The groups are shells around one centre, one inside the other: the same stretched ball of 6 dimensions in 6 sizes.
(in the rows, 128 means zero)
Known rows, each followed by its group:
[126 138 116 139 105 131 152 102  43 124 188 144 149 150 119 133 114 130
 126 144 143 132 141 149 137] -> (0)
[155 145 104  53 135 128 136 148 127 145 112  90 113 106 100 123  62 160
 165 157 139 131 116 120 205] -> (1)
[152 172 110  64 150  99 126 135 119 130 141 123  88 134  85 128  70 126
 197 178 123 142 102 103 162] -> (3)
[107 162  59 163 130  80  88  36 133  88 185 169  41 137 178  82 140  67
 130 114 141  95 129 127 101] -> (5)
[ 99 130  62 185 108 114 108  31 139 105 161 159  68 105 202  83 147  99
  84  89 162  68 156 151 128] -> (3)
[ 98 143 109 155 123 118 138  74 119 112 162 168  78 115 156 115 130  98
 135 139 147 108 151 130 122] -> (0)
[163 147  99  84 139 102 116 135 127 123 137 116 112 151 106 129  71 139
 164 166 137 143 110 135 186] -> (0)
[148 162  70 155 133  79  94  55 146 117 158 164  69 140 139 110 110 112
 136 127 142  75 118 137 133] -> (3)
[134 162  49 121 130  93  89  56 146 118 149 130  53 109 157  80 110 108
 130 106 142  76 117 122 143] -> (4)
[148 140  98 119 149 100 114 102 218 132  89 144  57  98 138 124  81 142
 153 152 152  83 129 132 189] -> (2)
[125 159 102 117 122 104 127 105  44 101 209 143 120 176 119 119 114  92
 156 156 128 164 121 129 118] -> (5)
[144 144 149  82 142 123 160 162 113 134 131 134 124 137  83 158  70 144
 188 199 133 161 126 124 178] -> (3)
[114 121 111 109 106 147 151 124  68 120 162 112 142 127 141 118 107 132
 121 139 150 151 148 145 169] -> (4)
[122 174  53 131 125  88  93  45  96 106 191 144  60 133 151  79 127  83
 137 109 132  94 116 115 106] -> (1)
[152 138 110  97 121 126 141 130  89 136 148 116 140 138 104 134  81 153
 144 154 142 134 125 142 180] -> (4)
[110 139  90 127 142 102 110  89 186 103 125 147  44 108 171 101 111  97
 146 143 149 114 138 125 157] -> (5)
[143 165 107  57 142 118 137 131 120 143 128 109  89 103  94 119  71 138
 182 161 128 125 112 100 172] -> (5)
[142 112 132  78 122 147 158 172 103 131 123  97 156 131 114 143  72 162
 144 172 151 169 140 150 215] -> (2)
[123 160  85  79 121 117 124 110  49 112 191 107 110 143 123  98 105 102
 154 139 128 156 117 114 137] -> (1)
[136 159  93  89 112 124 136 110  29 127 193 111 137 147 105 112 100 124
 145 137 130 142 118 125 141] -> (3)
[144 148  72  50 147 106  99 130 169 118 111  86  64 109 138  91  72 124
 165 144 139 137 109 113 199] -> (2)
[126 118 119 159 116 126 144 104 120 119 146 156 126 137 145 138 111 135
 118 149 158 119 154 163 163] -> (0)
[164 149 132  51 128 134 159 171  63 149 144  96 160 141  63 150  57 167
 177 182 130 162 112 125 193] -> (5)
[ 94 138 104 110 105 150 156  96  64 127 167 120 113  97 147 102 122 118
 124 123 145 124 151 123 141] -> (5)
[ 85 123  93 197 108 125 132  43 134 105 161 177  76 104 196 102 152  97
  93 109 164  81 171 151 120] -> (1)
[123 154 121 103 113 131 156 118  29 127 192 131 141 145 101 129 105 121
 154 156 130 151 130 124 132] -> (3)
[130 136 155 100 126 137 174 155  74 132 153 138 148 142  91 159  86 142
 168 189 138 165 139 134 165] -> (1)
[ 97 132  99 117 105 142 145 100  60 112 179 121 120 122 155 101 125 108
 119 126 147 143 150 134 142] -> (4)
[106 125  73 115 102 141 128  88  84 115 162 104 112 107 172  85 121 120
  99 102 155 120 148 142 162] -> (5)
[148 133 123  74 125 128 145 162  75 123 153 104 153 158 100 139  75 143
 159 175 138 179 123 141 189] -> (1)
[162 157 106  23 144 124 135 164 124 148 110  79 107 108  81 123  48 159
 188 169 129 145 103 105 209] -> (2)
[134 160  82  79 145 101 109 107 155 121 128 117  58 108 131 100  87 114
 168 145 135 117 114 107 166] -> (4)
[117 130  79 101 130 114 109 109 143 101 140 112  80 123 168  93 105 106
 134 135 149 142 134 134 174] -> (3)
[148 138  91 100 146  94 102 123 173 107 123 126  78 142 140 117  82 120
 158 161 145 139 119 137 186] -> (2)
[162 155 126  79 149 100 132 153 122 126 138 131 113 157  82 149  66 136
 191 194 129 159 108 125 177] -> (1)
[117 154  53 103 129 110 100  66 152 120 135 115  46  84 167  72 110 108
 130 103 145  83 127 113 154] -> (1)
[108 126 141 117 109 152 176 132  55 128 166 134 149 127 121 140 109 134
 137 160 145 154 154 139 153] -> (0)
[159 183  88  99 139  79 106 100  76 116 191 141  99 173  90 121  90 106
 180 160 119 136  94 116 125] -> (2)
[105 141  82 139 115 127 129  63 130 125 144 139  73  86 167  93 124 117
 115 108 153  79 148 128 143] -> (4)
[144 152  91 140 132  90 109  88 119 108 169 156  95 160 130 122 105 110
 146 150 140 119 121 142 139] -> (0)
[111 151 115 162 111 112 142  82  39 103 215 173 127 171 130 128 134  93
 135 149 137 141 140 142  99] -> (2)
[ 86 130  76 145  94 145 137  59  69 114 179 127 104  98 184  81 143 106
  89  90 156 101 159 139 130] -> (5)
[149 174 104  63 127 113 137 130  36 133 185 109 131 152  76 123  81 126
 178 161 118 155 103 109 144] -> (2)
[100 120 113 204 101 129 147  61  98 111 174 184 117 131 169 128 145 114
  95 125 162  95 169 166 123] -> (3)
[125 160  65 103 117 109 108  83  62 108 193 116 100 142 141  87 115  98
 134 118 133 131 118 123 131] -> (0)
[125 169  80 133 129  92 110  66 103 111 180 155  72 137 135 103 118  94
 150 133 132 104 120 119 114] -> (4)
[142 154 108 102 145  95 119 121 132 112 148 141  88 149 115 128  88 113
 174 172 134 144 117 125 157] -> (4)
[107 151 102 107 130 115 130 104 102 107 166 137  83 128 141 107 113  95
 156 150 137 144 133 117 136] -> (0)

New rows, each followed by its group:
[ 98 156  51 140 114 113 105  34 116 113 169 137  52  90 182  67 138  92
 110  86 146  71 139 119 118] -> (3)
[119 139 122 122 118 141 161 103 110 145 134 140 110  92 122 130 101 146
 138 143 147  97 147 129 159] -> (3)
[139 166  66 105 133 101 105  72 139 132 141 127  62 101 134  93  98 121
 146 119 138  79 115 114 149] -> (4)
[145 133 110  82 122 135 144 139 101 138 133 102 133 120 111 127  78 155
 144 152 145 136 129 136 193] -> (4)
[150 144  97 125 136 105 120  96 167 134 117 142  84 112 128 125  88 143
 144 145 148  87 128 137 175] -> (4)
[130 151 113 141 115 116 143  92  64 124 184 156 126 148 114 132 113 122
 140 147 138 120 134 138 126] -> (4)
[114 132 132  92 111 154 172 138  59 136 155 115 144 114 114 131  98 141
 143 155 143 150 147 130 166] -> (1)
[126 126  87 126 116 127 126  95 124 122 140 123 107 114 156 107 106 133
 114 123 155 109 142 147 173] -> (4)
[102 122  90 142 107 131 130  88  94 104 168 132 111 128 175 101 128 108
 105 120 155 130 153 150 149] -> (4)
[148 125 116  84 122 143 152 143 123 149 110 102 134 103 112 134  72 171
 140 152 151 122 136 141 209] -> (5)
[104 127  89 204 108 113 123  42 129 106 167 182  88 126 184 110 146 104
  92 112 162  77 161 161 122] -> (3)
[111 153 102 114 129 118 135  93 119 122 150 142  77 108 137 110 110 110
 151 142 140 114 136 116 139] -> (4)
[165 172  84  17 149 100 109 154 106 129 140  76  96 137  85 107  54 131
 196 167 119 163  86  99 188] -> (2)
[149 162  64 150 135  81  91  51 165 121 144 160  57 124 144 104 107 117
 135 121 144  62 118 134 140] -> (3)
[129 150 118  87 124 133 153 125  84 139 149 120 118 114 105 127  90 138
 158 155 136 132 130 119 161] -> (4)
[145 144 117 106 124 128 149 119 108 146 134 130 122 113 103 137  84 155
 149 153 143 108 131 133 173] -> (4)
[108 155  71 162 111 106 113  43  85 107 193 158  83 130 164  91 140  91
 114 106 144  91 138 134 105] -> (4)
[130 138  60  98 134 103  92  95 160 105 132 108  65 118 169  84 100 110
 132 122 149 121 124 132 177] -> (5)
[129 148 104  51 127 127 135 151  63 115 166  90 124 143 112 111  85 117
 168 161 129 184 117 116 170] -> (3)
[120 114 144  76 126 156 171 168 125 136 107 105 130  99 122 140  78 155
 152 174 152 159 151 134 208] -> (2)
[111 142  63 150 118  98  96  63 103  86 189 144  82 152 180  86 135  80
 115 115 147 126 135 143 125] -> (5)
[128 128  88 100 118 131 128 113 116 123 137 106 110 113 148 105  97 135
 124 129 151 125 137 140 182] -> (4)
[148 162  79  72 122 121 125 107  82 141 153  98 110 114 107 103  84 141
 148 128 133 111 111 116 165] -> (3)
[ 90 120 101 134 127 133 135  91 176 113 115 140  61  80 184 102 119 111
 124 131 160 106 161 132 166] -> (2)
[124 138  72 110 112 131 124  84 111 130 143 109  98  95 154  91 107 133
 113 106 151  95 137 133 167] -> (1)
[ 93 151 104 104 114 132 146 101  48 110 191 127 106 126 140 101 124  93
 144 138 134 153 139 115 122] -> (2)
[123 159  65 144 122  91  98  57 100 100 189 150  77 146 157  92 127  88
 128 119 139 108 124 132 116] -> (4)
[140 134 137  93 131 135 160 146 122 143 119 127 125 114 100 148  76 157
 161 174 144 133 136 132 188] -> (4)
[135 171  67  75 139 100 104  92 128 124 146 112  59 108 129  88  92 110
 164 131 130 110 108 101 152] -> (0)
[100 144  84 167 124 115 124  42 173 124 130 169  43  74 177  97 131 110
 117 109 156  51 153 127 132] -> (2)
[138 141 132 109 105 142 169 131  19 139 184 127 175 149  88 147  96 149
 141 158 137 147 135 142 152] -> (2)
[114 142  83 162 116 100 111  68  86  91 197 159  99 163 164 105 135  86
 119 128 145 129 138 148 117] -> (3)
[115 108 134  98 103 161 171 156  44 121 163 104 175 141 129 135 100 142
 125 158 151 182 154 154 183] -> (2)
[110 145 110 174 128 112 138  59 160 127 136 185  64  97 151 125 124 117
 133 136 152  66 152 133 129] -> (2)
[151 187  52 116 140  76  87  49 144 129 154 144  43 115 124  90 100 110
 156 117 129  62 101 107 128] -> (2)
[102 122 130 167 114 130 154  97 100 110 165 170 119 137 152 136 128 113
 123 152 154 130 162 153 137] -> (4)
[137 142  86  86 142 106 109 119 161 115 123 113  73 119 141 105  86 120
 156 149 143 131 121 124 182] -> (4)
[145 147 105  73 120 125 137 142  51 124 172 100 146 154 101 124  84 134
 155 158 133 168 117 131 169] -> (0)
[136 128  84 107 122 117 115 116 113 108 152 111 115 144 149 107  98 124
 127 137 149 144 130 149 179] -> (5)
[123 147 115 112 142 108 131 115 147 115 136 148  77 125 130 126  97 112
 167 167 140 133 132 122 155] -> (0)
[102 149  67 157 126  99 103  45 150 102 158 159  45 109 183  85 135  86
 121 111 149  85 141 128 122] -> (4)
[102 156  56 124 128 107 101  50 153 113 145 134  34  83 179  70 125  93
 127 100 145  77 134 112 133] -> (3)
[157 166  94 114 137  95 118  93 128 135 145 145  90 130 103 127  87 134
 161 150 134  95 112 124 151] -> (4)
[117 142  88 162 114 119 130  56 124 128 152 159  86 102 155 109 125 124
 112 114 153  69 147 140 135] -> (4)
[106 137  75 147 106 129 126  59 103 121 161 136  91 100 171  91 131 116
 101 100 154  84 149 139 138] -> (4)
[138 141 142 117 139 118 153 133 139 133 126 155 107 128 103 155  84 139
 170 185 142 130 135 132 168] -> (1)
[129 139 130 120 105 132 159 129   8 117 206 136 173 177 102 143 108 124
 141 164 136 173 135 148 136] -> (2)
[ 92 128 102 150 129 112 123  87 147  91 153 159  67 126 183 106 130  84
 131 144 152 134 153 138 137] -> (2)
